There are 11 hidden switches. A switch that is on adds its own fixed numbers to the row, and there is some noise. The rows also spread widely along 13 directions, which tell nothing about the answers.
Known rows, each followed by its switches (1 for on, 0 for off):
40, 90, -109, -9, -198, -120, 114, -94, 254, -128, 143, -116, -317, -228, -51, -101, 237, 4, -86, -120, -58, 214, 11, 207, -112, 110, 112, -161, 38, 7, -85, 91, 15, 80  1 0 1 0 0 0 0 1 0 0 0
116, 97, -95, 183, -93, 72, 99, -1, -6, -176, -182, 45, -70, -133, 25, -90, -119, -31, -64, -121, 87, 60, -169, 188, 65, 117, -137, 86, -119, 45, 189, 66, -162, 93  1 0 1 1 1 1 0 1 0 1 1
84, 10, -196, -103, -300, -218, 129, 140, -89, -154, -129, 181, -146, -24, -21, -135, -97, -49, 8, -93, 108, 46, 18, -270, -52, 84, 97, 21, -127, 25, 198, -110, 66, 167  1 1 0 0 0 0 1 1 0 0 1
186, 118, -166, 215, -128, -59, 206, -56, 31, -379, 54, -199, -4, -373, 290, -148, -163, -47, -102, 211, -2, 143, 156, -35, -73, 324, -83, 8, -115, 154, 513, 59, -305, -49  1 0 1 1 1 1 0 1 1 0 0
-116, 21, 12, 148, -176, 86, 268, -206, 110, -77, 5, 85, 91, -306, -150, -23, -72, 11, 231, 95, -29, -66, 181, -170, 50, -181, -198, -58, -181, -170, -17, -4, -302, -74  1 1 1 0 1 0 0 0 0 1 0
212, 31, -328, 33, -77, -141, 183, 33, -13, -122, 13, -303, -69, -151, 68, -115, 83, 170, 92, -68, -30, -32, 105, -158, -93, 223, 126, -153, -120, 176, 250, 8, -67, -181  1 1 1 0 0 0 0 1 0 1 0
330, -102, -123, 96, 28, 81, -26, -46, -47, -111, 193, 77, 182, -341, 175, -150, -3, 288, 65, -314, 15, 196, 236, -361, 283, 208, 142, -153, -155, 161, 409, -377, -250, -362  1 1 1 1 0 1 1 1 1 1 1
-69, -5, 213, 38, -79, 32, -28, -217, 107, -30, 204, 256, -20, -278, -4, -88, -206, 13, 70, -31, 82, 48, 28, -61, 177, 103, -140, -12, 230, -104, 41, -232, -45, -18  0 0 0 0 1 1 0 0 0 0 0
195, 130, -315, 3, -142, 58, 92, 18, -196, -212, 87, 70, 70, -54, 4, -53, -98, -20, 56, -260, 31, -14, 140, -110, -154, 140, 251, 31, 125, 96, 111, -50, -139, -170  1 1 0 0 0 1 0 1 0 1 0
193, -18, -161, 174, -114, 30, 32, -66, -143, 121, 31, 267, -40, -59, -191, -16, -37, 84, 181, -337, 91, 64, 85, -17, 186, -192, 124, 31, 7, -31, -101, -220, -93, 149  1 0 0 1 1 1 1 1 0 0 0
-98, 128, 38, -191, -210, 89, 142, -8, 36, -152, 100, 184, 7, -57, -211, -36, -55, -53, 34, -171, -94, 18, 70, -105, -92, -68, 160, -21, 28, -224, -201, 67, -35, -76  1 0 1 0 0 0 0 1 0 0 0
162, -44, 34, 39, -197, 73, 148, -203, 237, -49, 189, 81, -120, -190, -40, -82, 173, 79, 52, -105, 201, 150, 97, 13, 211, -94, 112, -112, -73, -137, -14, -66, -72, 219  0 1 0 0 0 1 0 1 1 0 1
131, 172, 150, 31, -21, -53, 175, -44, -2, 9, -212, -223, -171, -71, -162, -6, -168, 62, -23, 90, 79, -97, -232, 227, -16, 181, -25, -201, 128, -1, 228, 210, 103, 137  0 1 0 0 1 0 0 1 0 0 1
81, 67, -80, 12, -80, -125, 96, -197, 148, 12, 290, -61, -132, -336, -46, -57, 32, 154, 76, -73, -47, 127, 158, -79, 59, 80, 175, -194, 115, 5, 0, -47, -64, -203  1 0 0 0 0 0 0 0 1 0 1
3, -39, -159, 30, -196, 177, 61, -25, 4, -117, -18, 209, 25, 51, -95, -109, 120, -22, 129, -363, 72, -86, 15, 5, -4, -109, -16, 92, -104, -122, -132, -99, -89, 170  1 0 1 0 0 1 0 0 0 1 0
-68, -118, 55, -196, -240, 99, 267, -57, 192, -53, 142, 104, 34, -27, -190, -103, 51, 41, 199, -157, 118, -170, -2, -204, 118, -110, 104, -71, -103, -282, -149, -17, 105, 106  1 1 0 0 0 0 0 0 0 1 0
55, 48, -160, 184, -116, -349, 257, -63, 112, 25, 25, -306, -263, -327, 67, -142, 36, 64, -27, 199, -3, 118, -28, 128, 2, 158, 8, -150, -13, 144, 191, 188, 45, 201  0 0 1 1 0 0 0 0 1 0 1
-182, -16, -60, -58, -23, 175, 31, 28, -27, -19, 16, 246, 135, -40, -37, -143, -44, 77, 168, -375, 6, -92, -132, -57, 218, -94, -76, 143, -104, -127, -215, -59, -42, -210  1 0 1 1 1 0 0 0 0 0 0
277, 51, -379, 165, -54, -46, 86, 73, -194, -213, 92, 32, 90, -170, 193, -111, 11, -127, -206, -108, 7, 356, 109, 60, 16, 120, 128, 181, -113, 201, 145, -52, -206, 56  1 0 1 0 1 1 0 1 0 1 0
139, -26, -179, -97, -88, 124, 3, -54, 217, -87, 167, -68, -145, 21, -2, -88, 413, 143, 21, -384, 38, 91, 27, 82, 38, -8, 184, -97, -129, -20, -149, -72, -23, -93  1 0 1 0 0 0 0 0 0 0 0
134, 54, -279, 94, -40, 48, -80, -60, 129, -113, -87, -124, -128, -94, -1, -41, 292, 193, 131, -313, -84, -25, 55, -65, -96, 39, -21, -88, -226, 141, 35, -123, -234, -348  1 0 0 0 0 0 0 1 0 1 0
102, 69, -210, 116, 99, 70, 170, 29, -239, 18, -72, -151, 259, -27, -104, 12, 49, 89, 93, -138, -150, -41, 105, -34, -7, -113, 107, -86, -133, 77, 24, 93, -145, -151  1 1 1 0 0 0 0 0 0 1 0
159, 128, -210, 201, 26, 65, 119, -153, 66, -100, -23, -309, -183, -23, 235, 57, 82, -3, -100, 172, 202, 102, -146, 335, 67, 18, -81, 161, -132, 141, 94, 216, -159, 6  0 0 1 0 0 0 0 0 0 0 0
4, 86, -86, -7, -257, 14, 252, -115, -17, -65, 101, 92, -93, -87, -169, -32, -182, -56, 164, -75, 144, -130, -35, 53, -61, -8, 175, 0, 224, -131, -110, 105, 9, 166  0 1 0 0 0 1 0 1 0 1 0
-10, 18, -64, 116, -99, 69, 169, 47, 21, -172, -177, -120, 84, -61, -34, -41, 126, -19, -37, 53, -141, 10, -13, 25, -71, -115, -57, -21, -334, 23, 112, 122, -174, 64  0 0 0 0 0 1 1 0 0 1 0
160, -82, -62, -51, 40, 131, 47, -93, 103, -42, 244, -57, 42, -140, 160, -123, 81, 154, -48, -196, 127, 116, -107, 33, 295, 147, 147, 3, -25, 9, 39, -68, 20, -137  0 0 1 0 0 1 0 0 0 1 1
-88, 175, 5, 127, -219, -102, 123, -165, 124, -111, -13, -34, -202, -308, -194, 4, 43, 36, 48, 112, -194, 76, 116, 41, -226, -62, -39, -201, 27, 0, 27, 55, -219, -62  0 0 1 0 0 1 1 0 0 0 0
-1, 118, -59, 31, -152, -10, 138, -59, -26, -209, -109, -22, -65, -147, 33, -18, -284, 9, 87, 100, 30, -95, -49, -132, -74, 150, -110, 42, -80, -11, 251, 51, -157, -154  1 0 1 0 0 0 1 1 0 1 0
48, 78, -312, 150, -86, 81, 54, -62, -106, -33, -189, 111, -137, 11, -6, -9, 16, 127, 181, -254, 152, -36, -140, 58, 98, -149, -122, 123, -206, 67, -22, -21, -217, -183  1 1 1 0 1 0 1 0 0 0 1
342, 104, -28, 89, 118, -86, -151, 51, -119, 108, -130, -45, -67, 46, -72, 62, 152, 63, -208, -158, -12, 271, -27, 67, 82, 29, 141, -81, -73, 154, 122, -100, 7, 29  0 0 0 0 0 0 0 1 0 0 1

New rows. What belongs after each?
-17, -14, -66, 144, -129, -215, 137, -85, -6, 39, 73, 122, -5, -327, -55, -82, 16, -1, 33, 29, -66, 215, 171, -133, 54, -22, -44, -74, -37, 26, 8, -111, -89, 117  0 1 1 0 0 0 0 1 0 1 0
81, 34, -29, 143, -149, -35, 215, -82, 72, -276, 6, -146, 9, -269, 109, -133, -63, -68, -81, 155, 24, 43, 97, 19, -109, 273, -129, -122, -6, 86, 408, 13, -140, 176  1 1 1 0 0 1 0 0 0 1 0
75, 141, -58, 121, -46, 68, -23, -156, 96, -108, -2, -28, -176, -117, 85, -18, -41, 39, 20, -98, 134, 6, -70, 123, 12, 154, -134, 23, 41, 70, 137, -29, -128, -91  1 0 1 1 0 0 0 0 0 0 0
173, -60, -263, 393, -64, -42, 66, -240, 101, 81, -68, 66, -111, -240, -9, 31, 174, 77, 186, -31, 138, 195, 134, -61, 236, -270, -212, 50, -352, 78, -14, -183, -348, 42  1 1 0 0 1 0 0 1 0 1 0
161, 230, -75, 82, -198, -46, 193, -195, 261, -162, 60, -143, -293, -196, -104, 79, 180, -72, -173, 120, 31, 292, 82, 208, -126, -37, 121, -159, -30, 33, 40, 169, -190, 58  1 1 0 0 0 0 0 0 0 0 1
83, -143, 62, 45, -115, -65, 131, -160, 223, 111, 75, -43, -216, -79, 32, -85, 43, 109, 138, 62, 295, -43, -86, -33, 288, 11, -92, 0, -98, -107, 59, -107, 118, 305  0 0 1 1 0 0 0 0 0 0 0
30, 83, -182, 71, 4, -79, 295, 82, -85, -18, -82, -272, 129, -182, -99, -83, -5, 127, 104, -41, -184, -49, 12, -55, -25, 30, 105, -147, -145, 75, 72, 204, -51, -183  1 1 1 1 0 0 0 1 0 1 0
20, 99, 21, 97, -65, -60, 23, 84, -161, 75, -354, 256, 23, -39, -208, 32, -118, 83, 99, -112, -37, 96, -32, -256, 172, -221, -112, 10, -322, 1, 114, -125, -138, -96  1 1 1 1 0 0 1 1 0 0 1
59, 269, -40, 116, -140, 103, -22, -144, 26, -255, -72, 25, -142, -109, -46, 51, -75, -50, -44, -39, -15, 51, 47, 119, -223, 91, -72, 0, 112, 44, 153, 20, -267, -154  1 0 1 0 0 1 0 0 0 0 0
144, 161, -217, 165, -137, -154, 214, -55, 116, -89, -20, -260, -227, -173, -50, -2, 114, -28, -88, 94, -42, 166, -25, 217, -131, 68, 90, -98, -80, 132, 86, 214, -89, 80  1 0 1 1 0 0 0 0 0 1 0
141, 95, -200, 35, -65, -66, -28, 19, -240, -98, -25, 180, 62, -48, 39, -5, -178, -5, 61, -159, 56, 12, 181, -285, -57, 108, 47, 66, 54, 114, 199, -210, -143, -145  1 1 0 0 0 0 0 1 0 0 0
-66, 70, -133, 194, 7, -18, 170, -105, -115, 42, -45, -72, 97, -184, -92, -16, -84, 25, 115, 0, -95, -65, 66, 35, -18, -50, -104, -20, -3, 22, -8, 97, -141, -10  1 0 1 0 0 0 0 0 0 1 0
2, 42, 160, -6, -71, -58, 159, 48, 100, -81, -226, -231, -150, 18, -109, -105, -48, 1, -82, 15, 22, -158, -313, 258, -84, 249, -146, -163, 3, -15, 211, 200, 232, 293  1 0 1 0 0 0 0 0 0 1 0
110, -152, -97, 164, 65, 86, 113, 36, -188, 5, -87, 25, 325, 12, 88, -71, 74, 0, 28, -51, 48, 17, 161, -154, 180, -106, -128, 60, -292, 25, 149, -123, -131, 242  0 1 1 0 0 0 0 0 0 1 0
31, -33, 117, 237, 70, -40, -48, -95, -123, 143, -151, 72, 97, -180, -193, -43, -10, 150, 160, -201, -101, -78, 129, -87, 19, 37, -218, -248, 49, 37, 138, -220, -88, 119  0 1 1 0 0 0 0 1 0 1 0
124, 56, -321, -21, -226, 122, 231, -128, 124, -188, 129, -44, -101, -163, 68, -56, -26, 90, 202, -118, 140, -66, 83, -138, 27, 36, 164, 79, -148, -81, 6, 49, -210, -180  1 0 1 1 0 0 0 1 0 1 1
93, -72, -43, 69, -153, 104, 72, -84, 31, -75, 125, 304, 87, -122, -13, -71, 125, -71, -57, -186, 132, 247, 119, -48, 208, -150, 48, 63, -142, -88, -45, -194, -149, 233  0 1 1 0 0 1 0 0 0 1 1
70, 75, 41, 209, 13, 60, 44, -64, -84, -58, -79, 1, 123, -114, -58, 12, 28, -49, -90, -7, -102, 109, 64, 142, -33, -34, -83, -38, -34, 48, 107, 13, -169, 146  0 0 1 0 0 1 0 0 0 1 0
127, -109, 148, -32, -140, 144, 258, 1, 168, -87, -67, -67, -16, -24, 28, -141, 9, 55, 47, -5, 214, -89, -124, -4, 274, 15, -42, -17, -321, -243, 141, 80, 38, 349  0 0 1 1 1 0 0 1 1 0 1
-149, -66, -261, 141, -98, -57, 176, -43, 18, -50, 136, 109, 104, -253, 38, -143, 150, -43, 58, -86, -100, 147, 152, -34, 83, -178, -48, 109, -123, 30, -203, -4, -131, 72  1 0 0 0 0 1 0 0 0 0 0
1, 136, 126, -10, -24, 103, -92, -15, -72, -173, -106, 1, -31, -60, -62, -73, -176, 106, 15, -243, -74, -181, -175, 91, -188, 320, -66, -152, 222, 84, 260, -44, -25, -240  0 0 1 0 0 1 1 0 0 1 0
-30, -7, -336, 275, 166, -167, 26, 27, -147, 166, -183, -95, 19, -136, 124, -54, 122, 148, 64, -81, -77, 162, -110, -7, 258, -173, -200, 162, -319, 244, -76, 31, -120, -220  1 0 1 0 0 0 0 1 0 0 0
222, -74, -278, 133, -3, 70, 123, -12, -47, -45, 91, 86, 84, -134, 180, -103, 88, 13, -80, -202, 196, 294, -71, 61, 388, -88, 58, 173, -303, 88, -16, -20, -141, 9  1 1 0 0 1 0 0 1 1 1 1
316, -7, -248, -2, -83, 76, -42, 34, -29, -80, 58, 82, -74, 35, 92, -106, 41, 151, 34, -424, 213, 56, -114, -73, 216, 107, 204, 81, -108, 105, 138, -190, -28, -158  1 0 1 1 0 1 0 0 1 1 1
-31, -37, -4, 56, -111, 24, 102, -14, 47, -65, -262, 17, -47, -37, 19, -105, -85, 104, 179, -12, 148, -167, -250, -144, 153, 6, -253, 67, -233, -15, 149, -29, -41, -72  0 1 1 0 0 1 0 1 0 1 0
97, 154, -16, 221, -53, -116, 102, -73, -53, -77, -147, 12, -13, -227, 29, 52, -145, -44, -75, 247, 27, 245, -12, -102, 81, -22, -124, 74, -162, 127, 250, -13, -241, -135  0 1 1 0 0 1 0 1 0 1 0
-8, 58, 3, -111, -80, 63, 117, -79, 110, 8, 180, -5, -39, -68, -38, -28, -37, 113, 102, -58, 88, 8, -161, -75, 225, -132, 198, 49, -14, -92, -170, 89, 42, -307  0 0 0 0 0 1 0 0 1 0 0
22, 17, -22, 34, -31, 165, 129, -36, 17, -82, -31, -49, 25, -114, -14, -116, 68, 117, 57, -204, -20, -43, -103, 141, 119, 4, -43, -19, -87, -76, -41, 84, -73, -18  0 0 1 0 1 1 0 1 0 0 1
-23, -57, -254, -90, -91, -1, 30, -86, 140, -111, 341, 17, -122, -166, 235, -198, 168, 68, 16, -296, 130, 106, -32, 49, 69, 171, 146, 38, 124, 86, -118, -90, 42, -168  0 1 0 0 0 0 0 0 0 0 0
-257, 70, -169, -115, -211, -60, 110, 86, 39, -214, -78, 82, -57, -141, -60, -205, 73, 3, 57, -227, -206, -77, -5, -80, -201, 64, -64, -29, -84, -37, -82, 72, -59, -156  1 0 1 0 0 0 0 0 0 0 1
126, 67, 95, -182, -229, 55, -167, 30, 102, -168, -80, 253, -198, 39, -138, -90, 16, 73, 3, -376, 82, -35, -108, -154, -78, 178, 72, -78, 31, -63, 130, -285, 30, -147  0 0 1 0 0 1 0 0 0 1 1
293, 145, -47, 153, -129, -158, 68, 18, 28, -158, -96, -24, -104, -170, 28, 5, 0, -88, -289, 159, 19, 390, 17, -17, 27, 49, 45, -5, -216, 137, 339, -17, -164, 63  1 0 1 0 0 1 0 0 1 1 1
44, -115, -140, -159, -304, -28, 121, -9, 123, -82, 118, 229, -127, 26, 4, -116, 54, -43, 127, -121, 291, -25, -33, -258, 118, -52, 114, 132, -145, -127, -61, -180, 77, 108  0 1 0 0 0 0 0 0 0 1 0
134, -2, 33, 83, 42, -66, 136, -45, -61, 123, 98, 8, 119, -230, -126, -55, 62, 132, -10, -75, -65, 204, 92, -44, 234, -76, 110, -173, -38, 23, 29, -91, -24, -30  0 1 1 0 1 1 0 0 0 0 1
-123, 114, 10, -62, -108, -43, 245, 157, 15, -254, -166, -53, 95, -160, 37, -101, -172, -176, -194, 210, -136, 121, -199, -27, -17, 67, -104, 147, -284, -23, 97, 271, -59, -133  1 0 0 0 1 0 0 1 0 1 0
84, -1, 125, 264, 6, 162, 144, -141, 195, -59, -202, -151, 34, -116, -107, 15, 189, 17, -25, 51, 23, 32, -17, 213, 105, -124, -276, -144, -319, -33, 118, 65, -203, 214  1 1 0 0 1 0 0 0 0 1 0
187, 85, 37, 39, -238, 67, 53, -94, 115, -248, 39, 280, -86, -130, 96, -18, -44, -123, -163, 38, 255, 345, 81, -137, 168, -44, -24, 131, -191, -36, 227, -168, -227, 74  1 1 1 0 0 1 0 0 1 0 1
46, 121, -25, -142, -186, 166, 119, -4, 165, -332, 64, -31, -20, -119, -28, -123, 134, 1, -93, -208, -89, 33, 64, 17, -156, 132, 143, -102, -47, -94, 44, 78, -108, -69  1 0 0 0 0 1 0 1 0 0 1
335, 47, -337, 74, -303, -85, 145, -77, -5, -146, -50, -29, -273, -25, -55, -7, -5, 109, 193, -100, 228, -33, 96, -188, -88, 43, 156, -49, -117, 62, 248, -142, -152, 37  1 1 1 0 0 1 1 1 0 1 0
139, -110, -68, 92, -138, -107, 84, 71, -42, 23, -75, 256, 35, 1, -108, -74, 132, -120, -69, -158, 106, 212, 86, -106, 146, -140, 3, 34, -224, -30, -1, -176, 23, 470  1 1 0 0 0 0 0 1 0 1 0
162, -78, -78, -21, -35, 118, -55, -104, 221, -120, 122, -118, -95, -100, 128, -125, 228, 222, 74, -240, 80, -21, -43, -69, 110, 176, 3, -86, -124, 52, 129, -185, -74, -266  0 0 1 0 0 1 0 0 0 1 0
219, -15, -116, -48, -79, -93, 26, -57, 128, 44, 205, 116, -75, -102, 4, -6, 217, 78, -48, -86, 111, 380, 129, -253, 270, -166, 200, -1, -223, 23, -51, -237, -68, -192  1 1 1 0 0 0 0 0 0 0 0
143, 187, 109, 33, 82, 19, -109, 122, -196, 25, -298, 41, 54, 146, -215, 88, -28, -9, -140, -167, -94, 75, -171, 37, -9, -27, -11, -32, -89, 79, 102, -11, 5, -99  1 0 1 0 0 0 0 0 0 1 0
-90, 92, -170, 36, -151, 1, 108, -191, 83, 6, 208, 90, -123, -302, -51, -78, -144, 117, 270, -198, 5, -94, -44, -42, 39, 43, 131, 16, 216, -28, -187, 1, -90, -312  0 0 0 1 0 1 0 1 0 1 0
80, 194, 30, 88, -89, -233, -4, 103, -285, -92, -170, 175, 63, -75, -137, 40, -279, -227, -205, 84, -95, 183, 86, -82, -202, 131, -24, 23, 124, 95, 277, -77, -43, 179  1 0 1 0 0 0 0 0 0 1 0
-104, -90, -121, -34, 51, -160, -24, 67, -144, 210, -102, 88, 47, -7, -40, -115, -20, 212, 278, -226, 17, -180, -120, -292, 192, -44, -66, 0, -43, 83, -55, -175, 141, -264  0 1 0 0 0 0 0 0 0 0 0
64, 10, 211, 236, 131, 101, 17, -128, 19, 95, -9, 59, 109, -189, -33, -7, 31, 41, -152, -76, 58, 246, -142, 233, 325, -76, -99, -81, -50, 55, 66, -2, -66, 103  0 1 0 0 0 1 0 0 1 1 1
197, 33, -267, 44, -122, 53, 122, -85, 139, -274, 113, -222, -154, -236, 131, -187, 73, 129, 33, -232, 106, -68, -46, 136, -86, 390, 79, -167, 98, 160, 275, -9, -83, -166  1 1 0 0 1 1 0 0 0 1 1
-175, 51, 76, 20, 31, 79, 63, -152, 34, -8, 61, 112, 78, -282, 19, -129, -224, 152, 182, -183, 24, -126, -62, -78, 153, 174, -181, -90, 150, -30, 89, -57, -56, -253  1 1 1 1 0 0 0 0 0 0 1
219, 79, -141, 251, -8, -43, -137, -89, -99, -180, -30, 0, -3, -233, 57, -79, 38, 23, -55, -212, -111, 80, 297, 5, -259, 353, -128, -186, 112, 195, 353, -247, -248, 88  1 0 1 0 0 0 0 1 0 1 0
190, -25, -232, 279, -73, -164, 131, -83, 13, 15, -112, -73, -84, -191, 91, -19, 69, 49, 44, 155, 91, 140, 190, -144, 120, -49, -143, 32, -294, 117, 262, -106, -211, 179  1 0 1 1 0 0 0 0 0 0 1
-49, 205, 159, 134, 58, 113, -82, -40, -94, -189, -111, 151, 49, -88, 51, 1, -140, -162, -256, -82, 20, 205, -112, 262, -38, 158, -222, 46, 135, 100, 159, 28, -130, 23  1 1 1 0 0 0 0 0 0 0 0
-129, 99, 62, 17, -159, 20, 205, -62, -110, -35, 38, 161, -20, -87, -151, -20, -226, -132, -23, -32, 60, 18, -131, 205, -31, -27, 36, -1, 200, -96, -79, 169, 33, 246  0 1 1 0 0 0 1 0 0 1 0
43, -23, -134, -2, -197, 170, 75, -189, 153, -116, 89, 161, -120, -99, 47, -94, 26, 154, 268, -273, 252, -121, -12, -138, 162, -63, -23, 32, -81, -77, -5, -139, -151, -177  1 1 0 0 0 1 0 0 1 0 1
